Every row belongs to one group in each of 3 separate groupings. Each group adds its own fixed numbers to the row, and there is some noise. The rows also spread widely along 10 directions, which tell nothing about the answers.
(in the rows, 128 means zero)
Some rows, each with its group in each grouping after it:
[133 121 112 139 129 162 144 121  94  85  75 165 163 125 118 140 141 137
 148 112 120 156  90  95 160  73 116 114 142 131  98 140 105 137 134 117
 122 115 140 151 110 138 161 141 141]	E q_744 (1)
[ 70 118  70 138 112 158 175 147  87 101 152 130 121 102 134 190 118 126
 120 115 140 107 112  96 162 136 141 116 143 146 154  97 114 119 112 179
 132 123 154 153 114 142 127 103 128]	A q_744 (4)
[ 78 139 104 113 140 155 167 142 126  73 178  84 112 102 102 140 125 125
 137  99 122 104 130 154 148 107 170 132 135 118 117 113 100  74 111 165
 131 132 177  82  56 114 135 100 112]	E q_293 (3)
[ 74  99  76 162 180 185 180 108 101  92  91 181 136 118 127 153 126 106
 113 102 130 135  83  78 170  62  94 139 145 170 105 160 119 122 135 154
 102 117 150 140  87 123 152 143 143]	A q_293 (2)
[ 97 121  87 103 182 199 179 155 114  58 135 146 128 131  92 149 133  90
 121 119 127 151  91 123 146  97 109 123 156 135 115 132  93  94 133 172
 130 154 150 140  71 108 150 159 122]	F q_121 (1)
[145 120 162  67 122 173 162 125 119  58 128  91 156 154 143 124 139 151
 140 143 136 172  83 129 146  69 142 152 147 113 157 111 138  83 141 130
 108 121 117 174 104 110 161 201 114]	Q q_121 (2)
[111 142  90 116 143 178 155 163 121  88 143 130 123 146  90 140 150 106
 150 105 110 139 106 137 159 115 146 100 166 127 123 134  82  72 139 159
 120 121 148 114  76 133 144 115 122]	F q_293 (3)
[117 108 113 127 124 160 153 106 127 105 143 106 143 122 143 139 109 162
 138 117 113 104  99 132 161 110 147 149 113 144 149 120 150  98 138 122
 112 112 120 122  93 115 123 131 122]	Q q_293 (4)
[128 121 113 120  96 131 146 111 109 106 144 112 156 107 131 149 113 177
 146 115 113 114 117 144 151 126 163 137 117 133 131 118 118 116 120 117
 131 122 107 129 125 135 125 112 118]	E q_293 (0)
[118 131 136 126 147 201 151 101 138 127 118 139 157 145 118 136 119 142
 149 120 111 116  88 126 200  98  99 133 153 170 145 124 158  89 167 105
  93  95 120  96  89 112 160 145 141]	Q q_744 (0)
[156 125 150 110 102 172 136 126 123 116 128 131 173 157 116 136 121 161
 164 120 109 133  84 146 168 106 134 125 156 150 145 117 127  94 163  87
 100 100 102 121 112 114 151 147 133]	E q_293 (1)
[137 102 126 130 130 157 144  91 124 116  89 140 169 145 157 123 131 173
 137 120 103 140  95 107 184  76 116 161 135 149 130 162 177  98 162  99
  89  80  90 131 116 123 150 159 126]	E q_293 (3)
[135 113 132 109 113 137 151  95 121 103 138  99 159  87 147 129 104 193
 119 131 113 107 125 145 148 115 134 164  90 119 139 107 164 130 125  99
 143 137  97 127 120 112 125 145 115]	Q q_744 (0)
[129 124  87 123 136 158 142 153 111  98 109 130 132 146  91 114 143 143
 135 137 102 123 123 120 134 121 135 116 116 113 128 142 125  98 142 139
 134 135 135 115  77 133 129 122 107]	Q q_121 (0)
[125 132 139 123 129 186 149 114 115 115 116 126 154 132  88 120 116 141
 149 127 127 102 101 135 165  86 112 129 136 149 119 116 125 109 146  86
 112 114 138  89  78 105 157 139 140]	Q q_121 (2)
[147 118 117 125  93 125 130 147  89  90  80 122 156 139 108 108 150 171
 142 124 107 142 122 114 143  87 153 129 132  97 104 149 125 123 135 103
 130 109 130 136 112 137 151 132 115]	E q_293 (1)
[145 116 119 132 101 154 138 147 104 116 106 126 151 136 114 124 126 158
 136 136 116 126 119 116 142 112 127 123 114 121 152 107 141 118 149 103
 114 126 133 125 103 126 131 136 119]	Q q_744 (3)
[131 112  97  98 119 148 148 137 119  94 147 125 149 124 166 157 138 160
 128 132 108 143 102 121 151 134 142 136 136 128 160 123 150  91 143 149
 134 121  88 167 134 137 121 134 105]	E q_744 (2)
[149 114 110  96 130 138 146 102 134  96 126 107 156 116 173 129 139 184
 128 127  97 131 117 128 166 116 140 159 113 112 134 143 175 102 138 119
 145 106  68 147 131 127 125 148 109]	F q_744 (4)
[114 115 136 120  88 159 161  99  84 114  91 124 171 124 154 159 119 170
 125 129 140 140  98  86 193  82 113 150 153 152 152 113 162 134 139 105
 102  92 113 174 149 139 168 163 138]	Q q_744 (0)
[115 115  90 129 153 135 161 101 122  64 131 113 130  94 140 129 138 144
 137  98 111 135 121 132 139  87 161 139  97 108  93 147 105 105 101 156
 138 133 139 127  85 126 122 122 114]	F q_293 (3)
[135 128  90  99 140 153 147 145 109  80 129 144 148 105  99 134 135 146
 126 120 103 131 112 139 130 120 126 128 133 110  96 147 103 123 125 123
 168 151 102 136 111 129 140 132 120]	E q_121 (1)
[142 118 149 133 116 152 147 127  98  89  68 128 160 132 107  99 137 157
 134 129 127 149 122 107 147  53 119 142 120 101 112 123 138 135 141  99
 112 116 153 121  89 115 162 165 129]	A q_744 (3)
[130 115 109 120  91 123 154  96  76 111 103 130 171  63 153 155 118 187
 107 117 131 120 129 111 166 100 116 155 119 129 102 127 137 169 108  85
 160 120  81 166 176 139 144 134 135]	F q_744 (2)
[143 108 140 127  96 173 151 125  91 105  74 135 165 172 128 133 131 148
 146 142 135 158  86  84 160  71 122 126 143 143 163 116 141 108 155 110
  74  98 135 162 111 131 157 173 130]	Q q_121 (3)
[117 119 139 149 113 190 153 109 105 138 111 156 171 127 115 157  91 141
 144 121 133 104  89 113 182  92  93 128 143 188 145  94 140 122 160  85
  86 104 138 102 104 109 154 133 148]	E q_744 (2)
[110 124 129 125 124 173 165 133 116  89 141 109 134 144 105 137 118 129
 154 125 133 117 111 132 140 103 150 120 118 132 151  93 108  87 129 149
 101 125 171 100  60 105 134 130 122]	A q_121 (3)
[133 121 112 125 124 137 146  61 112  77 111 132 162 105 164 148 143 166
 168 102 116 142  99 113 164  85 161 130 113 129  99 151 112 114 106 137
 128  99 106 151 124 149 140 122 133]	E q_121 (3)

New rows, each followed by its group in each grouping:
[103 138 123 107 126 174 164 148 118  92 158 109 132 123 110 148 127 130
 139 120 130 116 113 140 155 114 136 121 150 131 144  95 113  91 131 144
 132 125 150 111  87 114 145 126 125]	A q_744 (2)
[115  95 111 138 158 166 171  84 125  99 136 152 156  96 151 150  98 148
 125 107 120 116  86 132 147  93 118 158 103 161 125 125 130 124 130 121
 115 137 105 132 105  99 122 149 138]	A q_293 (2)
[ 75 109 121 101 118 155 181 101 108  81 153  76 131 107 161 154 112 157
 113 128 148 108 117 112 163  87 147 166 120 138 155 104 166  92 116 151
 114 114 144 141  94 109 140 142 107]	Q q_121 (2)
[ 94  96 104 132  99 156 173 130  92 130 131 117 149 120 143 164  89 158
  99 128 134 107 118 106 172 113 115 161 130 165 168 103 165 111 146 122
  91 112 122 136 124 111 133 138 118]	F q_293 (3)
[132 119  88 107 136 125 154 119  90  70  93 127 146  87 120 117 147 162
 110 119 116 144 139 114 135  86 130 151 107  87  74 165 118 139 106 123
 167 141 105 149 121 137 141 143 115]	F q_121 (3)
[139 114 112 120 148 198 148 143 138 119 132 155 154 148 119 140 115 139
 130 134  97 125  81 131 162 127  93 128 141 158 164 115 154  97 175 109
 111 130 102 120  95 102 133 154 127]	Q q_744 (1)
[117 108 101 138 137 192 151 126 118 122 108 167 158 170 125 156 120 133
 144 133 109 123  77  99 177 113 104 121 153 177 154 135 150  88 171 131
  87  96 117 127  98 120 141 136 128]	E q_121 (1)
[120 113 105 123 140 154 160 123 108  92 125 141 146 102 119 134 123 146
 122 113 117 125 106 133 140  97 127 144 124 129 111 135 110 127 126 119
 139 137 116 132 108 115 136 142 128]	A q_293 (2)
[126 139 145 137 136 190 151  80 119  93 103 139 157 132  98 131 127 125
 180 103 129 124  82 125 175  63 124 110 138 153 103 123  93 107 129 105
  97 102 155 100  73 121 166 135 157]	Q q_121 (3)
[190  92 116 104 117 118 133  70 108 112  78 158 192 102 180 115 138 220
 118 140  90 145 106 117 144 101 110 175  93 114 106 179 176 154 137  66
 158 118   4 183 184 133 128 174 125]	A q_121 (2)
[119 147 105 106 162 165 145 114 141 101 146 115 138  92 104 116 134 156
 130 112  91  99 129 160 168 120 121 142 129 117  97 146 136 104 130 109
 167 132 103  79  91 118 143 119 124]	Q q_744 (0)
[130 134 138 120  85 155 147 151  95 101  99  98 152 162 111 128 139 154
 151 137 133 141 125 110 169  92 148 115 143 119 147 101 131 100 141 128
 101  96 161 126  96 134 156 137 115]	F q_744 (0)
[147 122 110 115 125 136 137 113 118 100 111 115 154 118 114 108 134 181
 136 128  98 106 138 140 146 106 137 141  97 104  94 149 145 117 129  96
 155 120 102  98  98 115 132 123 110]	F q_121 (1)
[144 120 121  99  79 130 144 126 101  94 146 101 157 123 144 149 127 177
 151 134 123 124 116 134 134 129 170 125 115 120 151 105 121 104 122 126
 135 120 102 153 130 135 120 119 108]	E q_121 (2)
[ 71 151 129 102 158 219 178 138 129  86 164 114 124 130 102 158 128  93
 139 107 142 120  85 131 192  88 113 121 194 161 143  99 113  70 144 150
 106 111 172 102  65 109 174 140 142]	Q q_744 (2)
[164  96 136  94 133 133 147  98 130  76 121 103 161  98 158 102 120 192
 114 129 102 148 109 147 124  86 138 185  85  96 127 136 160 122 131  94
 135 147  76 153 118 105 124 185 110]	Q q_293 (3)
[137 105 120 128  75 150 141 178  77 118  80 125 153 177 100 123 123 154
 130 161 129 136 125  88 134 102 130 124 130 120 173 106 152 104 164 117
  85 115 152 135  97 128 141 143 102]	E q_121 (3)
[125 108 141 113 113 174 162 144 103 111 108 109 156 147 107 121 101 149
 117 134 133 123 109 119 163  78 115 160 143 140 149 108 161 106 162  95
  92 111 135 119  94  97 154 172 121]	F q_293 (4)
[149 114 178 120  89 148 141  95 120 111 106  91 169 165 145 106 124 188
 163 132 125 126 107 133 169  64 155 154 123 130 150 114 166  94 149  85
  83  74 126 108  96 102 151 157 123]	A q_293 (2)
[131 132 115  81 112 155 153  97 132  92 182 111 153 121 167 174 138 175
 158 113 109 122  94 151 175 149 162 128 148 138 148 124 122  87 120 145
 147 102  62 157 145 132 131 127 126]	A q_121 (1)
[136 131 146  78 154 183 168 118 145  75 174 116 156 108 131 144 112 145
 138 119 117 142  92 171 145 119 129 147 133 126 148  95 117 101 133 132
 138 155  99 134 104  95 138 176 126]	A q_744 (0)
[153 130 129 112 106 183 144 217  85 105  92 147 149 163  51 113 130 120
 128 147 124 149 109 117 124 105 104 105 164 108 149  93 106 127 168 103
 124 148 151 131  91 117 159 168 128]	A q_744 (4)
[ 80 118 102 124 125 157 170 138  93  88 124 119 134  98 127 154 118 134
 108 117 138 128 122  99 161  89 123 146 140 131 130 112 138 115 125 150
 121 126 159 135 100 125 152 133 120]	E q_744 (3)
[120 121 148 107 127 161 167 128  94  58  98 117 152 113 115 126 132 142
 126 118 143 158 106 115 152  53 125 146 140 101 106 113 117 139 119 124
 132 130 158 149  98 110 175 181 134]	A q_744 (1)
[ 79 105  94 130 142 180 179 130 106 108 151 140 137 109 113 170  89 134
 105 125 134  92 105 123 154 124 106 146 124 163 148 105 138 118 135 141
 121 140 133 116  93  94 131 134 128]	A q_121 (1)
[159 132 123  97 142 179 147 140 124  80 116 137 154 159 105 123 150 126
 159 128 111 165  92 133 143  98 131 111 146 119 127 134  99  86 147 132
 117 125 115 139  96 124 147 162 123]	F q_121 (3)
[116 117 125 127 101 144 158  52  96  97 120 109 160  88 158 159 110 176
 152 106 138 106  99 111 177  86 150 144 111 147 114 121 128 136 100 110
 128  98 115 147 129 138 144 125 143]	Q q_121 (4)
[154 108 115  97 103 128 138 159 108  75 113 101 147 142 151 117 151 173
 130 145 111 160 124 113 123 106 161 136 114  86 155 120 151  96 141 142
 134 127 118 168 112 134 125 147  89]	E q_744 (2)
[165 119 151 119 119 177 150 114 116  98 119 158 180 123 124 147 108 154
 152 121 119 144  74 139 149 104 108 126 130 145 137  97 109 142 143  89
 121 138  97 149 127 106 147 173 150]	A q_744 (1)
[118 111 128 125 120 167 157 107 133 118 157 103 149 126 129 142  90 165
 139 124 115  96  99 152 154 123 141 147 107 158 164  96 145  96 143 112
  99 125 124 104  91 100 122 132 120]	Q q_293 (0)
[ 91 113 132 121 176 180 188  71 128  58 119 116 147 104 156 146 115 130
 127 106 142 148  92 113 176  50 120 162 117 145 113 119 136 108 118 157
 102 124 156 134  76 101 155 172 131]	F q_744 (0)
[138 139 172  91 103 170 154 114 111  80 118  95 163 137 124 129 133 157
 155 127 137 155  96 133 174  74 140 135 155 120 142  99 126 105 134 109
 111 108 135 144 107 123 172 174 133]	Q q_744 (0)
[140 113 142 114 101 150 154 142  82  91 100 119 162 111  90 119 103 156
 123 137 137 132 124 125 119  81 123 147 111 110 120  99 120 139 131  92
 122 150 146 127  99 109 151 161 120]	E q_121 (3)
[159 130 116 120 122 157 127 115 127  95 121 140 160 149 116 129 143 157
 181 119  95 127  96 139 150 117 151 104 125 128 115 140 108  96 140 116
 130 109 107 117  99 132 133 114 126]	E q_121 (1)
[ 95 130 113 105 115 169 167 161  92 103 143 110 134  93  97 148 109 136
 100 129 138 109 123 128 151 111 108 141 150 131 139  92 127 125 133 114
 141 146 146 125 106 114 150 139 125]	Q q_744 (2)
[ 95 130 128 105 128 153 157 146 116  78 125  80 129 137 113 116 137 150
 126 131 126 126 139 124 160  84 148 146 135 101 134 118 157  82 139 152
 120 114 173  98  64 117 154 135  97]	E q_744 (0)
[117  91 103 125 136 146 165 104  95  89  89 141 157 121 152 136 125 167
 106 133 123 134 110  91 151  82 114 164 108 126 124 150 166 133 133 126
 125 117 105 160 118 117 141 165 119]	A q_121 (1)
[160 100 147 124 140 181 148 105 130 108  82 148 176 185 129 108 126 160
 151 148 110 147  86 114 156  80 109 146 116 143 156 134 170  97 174 105
  78 106 106 124  87 101 144 186 121]	A q_121 (0)
[138 141 137 109 127 172 146 138 107  83 103 118 147 130  94 116 143 136
 146 119 124 142 104 122 158  77 128 120 151 110 112 119 111 118 137 108
 133 119 149 127  89 129 165 153 137]	Q q_744 (4)
[117 109  84 104 127 105 149 112 105  83 121 106 140  70 153 120 141 189
  99 116 101 120 141 129 142 100 151 176 108  93  86 172 153 124 111 121
 175 126  86 140 130 136 130 124 101]	E q_293 (2)
[100 135 140 117  90 168 170 121  89 106 136 105 156 115 117 171 104 142
 141 116 155 120 111 124 183 100 134 125 152 153 146  76 109 121 120 124
 107 111 155 135 118 124 160 134 138]	F q_744 (0)
[129 127 133 104 170 186 154  87 158  89 139 116 148 145 129 118 131 150
 154 125 103 124  91 147 168  95 129 144 121 139 133 140 148  70 147 130
 113 114 110  99  69 104 141 154 120]	Q q_121 (0)
[125 136 120 106  95 134 146 150  80  84  94 103 142 107 106 117 151 158
 120 124 125 142 138 108 154  84 136 134 144  84 107 128 123 133 120 110
 151 120 144 144 118 146 165 141 122]	Q q_744 (3)
[162 117 159  97  98 155 146 117 105  80  96 114 173 159 138 123 139 166
 159 136 128 172  93 113 148  74 147 136 137 114 145 121 133 101 145 113
  96 105 115 164 117 128 158 177 119]	E q_121 (3)
[122  98  96 149 128 172 162 172 107  96 124 139 135 152  91 138 104 114
 129 127 124 127 101 123 124 111 131 113 111 144 152  96 106 105 148 142
  93 150 174 119  63  99 118 133 113]	F q_293 (1)
[ 81 131 113 104 116 150 174 134  97  94 146  97 134 100 108 147 119 153
 110 112 133 109 132 136 168 101 141 154 153 123 118 125 122 113 114 133
 139 122 136 119 107 120 157 131 124]	A q_293 (0)
[114 125  96 110 158 149 157 120 118  56 126 120 129  96 116 122 148 141
 126  99 107 139 107 135 146  82 144 139 132 100  80 160 100 117 107 138
 160 139 128 138  92 127 149 139 126]	Q q_293 (1)
[145 129 130 120 117 181 156 141 103 101 127 152 160 117  98 151 110 133
 147 118 126 133  88 135 142 115 116 113 142 139 136  90  90 140 138 104
 130 144 122 140 115 118 145 154 149]	A q_744 (4)
[203 105 166 105 122 200 143 176 120  72 104 155 176 194  84 113 113 115
 173 155 123 194  60 139  80  90 127 103 116 122 180  72  81  98 174 116
  71 171 146 159  70  96 132 206 118]	E q_121 (3)
[142 114 104 132 155 179 153 121  99  99  51 182 167 140 125 125 152 130
 124 121 110 175  90  80 177  61  76 135 159 138 100 167 139 128 158 109
 111 107 104 158 123 137 171 177 140]	F q_744 (3)
[150 117 103 161 112 128 135  76  92 107  63 157 170  95 143 132 140 172
 150 104 111 135 117  97 166  81 127 121  98 126  76 153 120 159 112  94
 135 101 109 140 137 152 140 116 144]	F q_744 (3)
[127 128 121 133 126 193 145 134 116 128 107 151 154 164  99 130 128 131
 147 121 113 123  82 118 180  94 106 118 171 168 142 132 129  92 171  95
  92  95 123 111  96 123 158 140 141]	Q q_293 (2)
[112 140 114 130 120 148 144  92 115  95 119 125 150 103 139 146 143 153
 159  98 117 123 114 119 184  91 145 122 143 134 101 137 116 108 117 129
 132  91 130 116 110 146 154 106 138]	E q_744 (3)
[ 96 113 123  95 113 151 182 117  84  75 131 114 157  93 141 169 106 151
 107 113 147 152  99 115 164  82 133 167 157 140 133 117 122 128 114 135
 120 130 122 183 140 127 164 169 130]	E q_293 (0)
[132 122 192 112 120 182 164  62 125 102 112 107 185 118 144 133  95 169
 144 115 143 122  92 137 202  50 102 170 133 159 122  97 165 124 144  66
  92  91 121 106 108  82 176 183 148]	F q_744 (1)
[116 116  98 130  86 127 147 115  76 104  94 117 147  98 147 147 135 178
 121 121 126 122 125  88 167 100 140 137 126 117 124 132 145 146 115 117
 146 103 120 166 144 158 145 123 128]	Q q_744 (4)
[124 127 127  89 191 193 170 109 120  70 106 149 152  91  91 107 125 126
 106 119 122 143  90 134 146  53  77 165 145 125  75 156 121 129 136  92
 150 158 109 125  89  96 173 192 140]	Q q_121 (2)
[149 138 119 117 114 183 137 178 115  95 128 137 145 152  79 133 135 124
 155 129 111 138  95 137 135 125 130  88 148 123 149  94  91 105 151 119
 126 140 149 126  85 124 142 134 129]	Q q_744 (1)
[124 136 146  74 145 174 160 147 137  63 171  89 138 122 104 121 126 133
 143 116 121 137 101 173 135  91 154 143 150 111 130 106 103  73 138 133
 129 142 139 110  71  97 150 156 113]	E q_293 (2)
[110 129 121  96 117 187 159 193 115  86 147  95 123 172 112 137 140 119
 131 145 130 144 104 118 148 114 139 116 165 123 192  84 137  63 160 161
 102 124 165 139  74 118 143 151 102]	Q q_744 (2)
[170 112 130  77 134 139 150  78 114  72 108 132 176  83 161 123 137 185
 122 122 107 166  94 131 139  85 120 172 114 103 100 156 136 140 118  91
 159 142  43 190 160 130 147 191 130]	Q q_121 (3)
[124 121 127 119 121 161 159  89 135  79 172 102 146 119 147 159 111 149
 173 104 123 127  82 156 146 117 179 120 108 147 153  93  91  92 112 148
 109 130 134 139  93 121 118 127 127]	Q q_293 (0)
[115 146 115 119 115 174 143 135 131 111 169 119 141 149 102 157 126 134
 176 107 109 111  96 157 172 139 163  98 161 156 148 109  92  68 140 140
 108 106 133  97  90 132 138  97 128]	E q_293 (0)
[124 124 128 136 138 187 155 104 123  84 115 138 146 152 122 140 136 119
 171 103 124 151  69 116 169  73 138 114 151 155 134 124  96  91 138 136
  80 103 153 133  80 128 154 147 145]	Q q_293 (3)
[158 114 158 102 145 185 158  76 140  75 126 139 173 154 154 138 133 146
 177 122 125 162  59 135 155  76 136 132 128 147 144 118 115  92 139 128
  96 110 100 155 101 108 145 179 138]	A q_121 (2)
[151 144 128 106  98 180 137 155 122 110 153 131 152 175  93 148 138 141
 181 128 109 120  92 150 155 146 149  86 161 140 159 102  92  83 149 124
 119 108 117 116  99 125 139 118 131]	A q_121 (1)
[163 119 165 100 110 162 139 125 116  88  86 103 166 167 112  92 139 172
 147 147 118 145 104 126 152  66 132 144 128 104 134 128 157 104 156  84
 109 108 122 125  88 107 163 179 118]	Q q_121 (1)
[169  82 143 130 139 126 143  63 119  70  59 109 168 115 156  73 123 199
 130 140 114 137 115 108 120  37 139 183  40  90 103 150 184 139 129  90
 122 127 119 138  82 102 126 184 110]	Q q_121 (4)
[126 125 112 137  73 139 139 140  77 122 101 135 159 116 120 152 124 163
 138 124 126 123 122 102 161 114 133 116 140 133 135 109 124 134 134 106
 121 107 131 139 136 149 146 111 131]	E q_744 (3)
[151 112 116 119 143 155 147 103 126 102 108 139 162 123 134 118 130 159
 133 113  99 141 102 134 158  89 120 152 120 130 110 155 140 110 145 100
 119 117  87 128 113 116 139 158 124]	F q_293 (3)
[136 104 130 154 125 159 148  99 111 118  97 147 168 111 114 124  94 157
 140 113 116 114 103 126 145  80 117 147  98 152 115 121 132 133 143  83
  97 124 134  99  91 105 135 139 137]	E q_293 (3)
[117 100  96 119 152 177 159 165 104  95  83 150 142 161 106 119 130 126
 105 148 117 153 109  87 141  82  97 148 139 126 143 144 160  94 170 142
  97 132 137 135  80 114 147 169 104]	E q_121 (3)
[168 111 169 119 101 146 142  96 113  77 104 115 178 119 145 121 116 173
 162 127 132 151  95 132 131  67 148 138  93 117 130  92 123 131 130  94
 110 130 134 143 106 111 140 162 127]	E q_744 (2)
[151 123 154 104 138 207 157 124 134 107 124 146 175 156 127 140 118 130
 150 130 125 153  70 133 175  90  97 129 161 164 158 100 134  93 171 104
  88 113 106 136 107 102 157 181 139]	F q_744 (2)
[144 128 117 101 134 137 140 131 133  77 127 101 139 138 136 107 158 173
 146 130  95 139 130 141 142 111 163 135 108  82 128 137 143  90 130 148
 148 122 115 123  91 128 127 135 100]	A q_744 (0)
[162 104 119 117  98 120 143  95 118  92 136 107 163 116 172 138 125 189
 151 118 110 134 106 140 135 114 173 139  87 122 139 118 125 113 119 117
 127 120  87 160 132 128 105 130 111]	F q_293 (2)
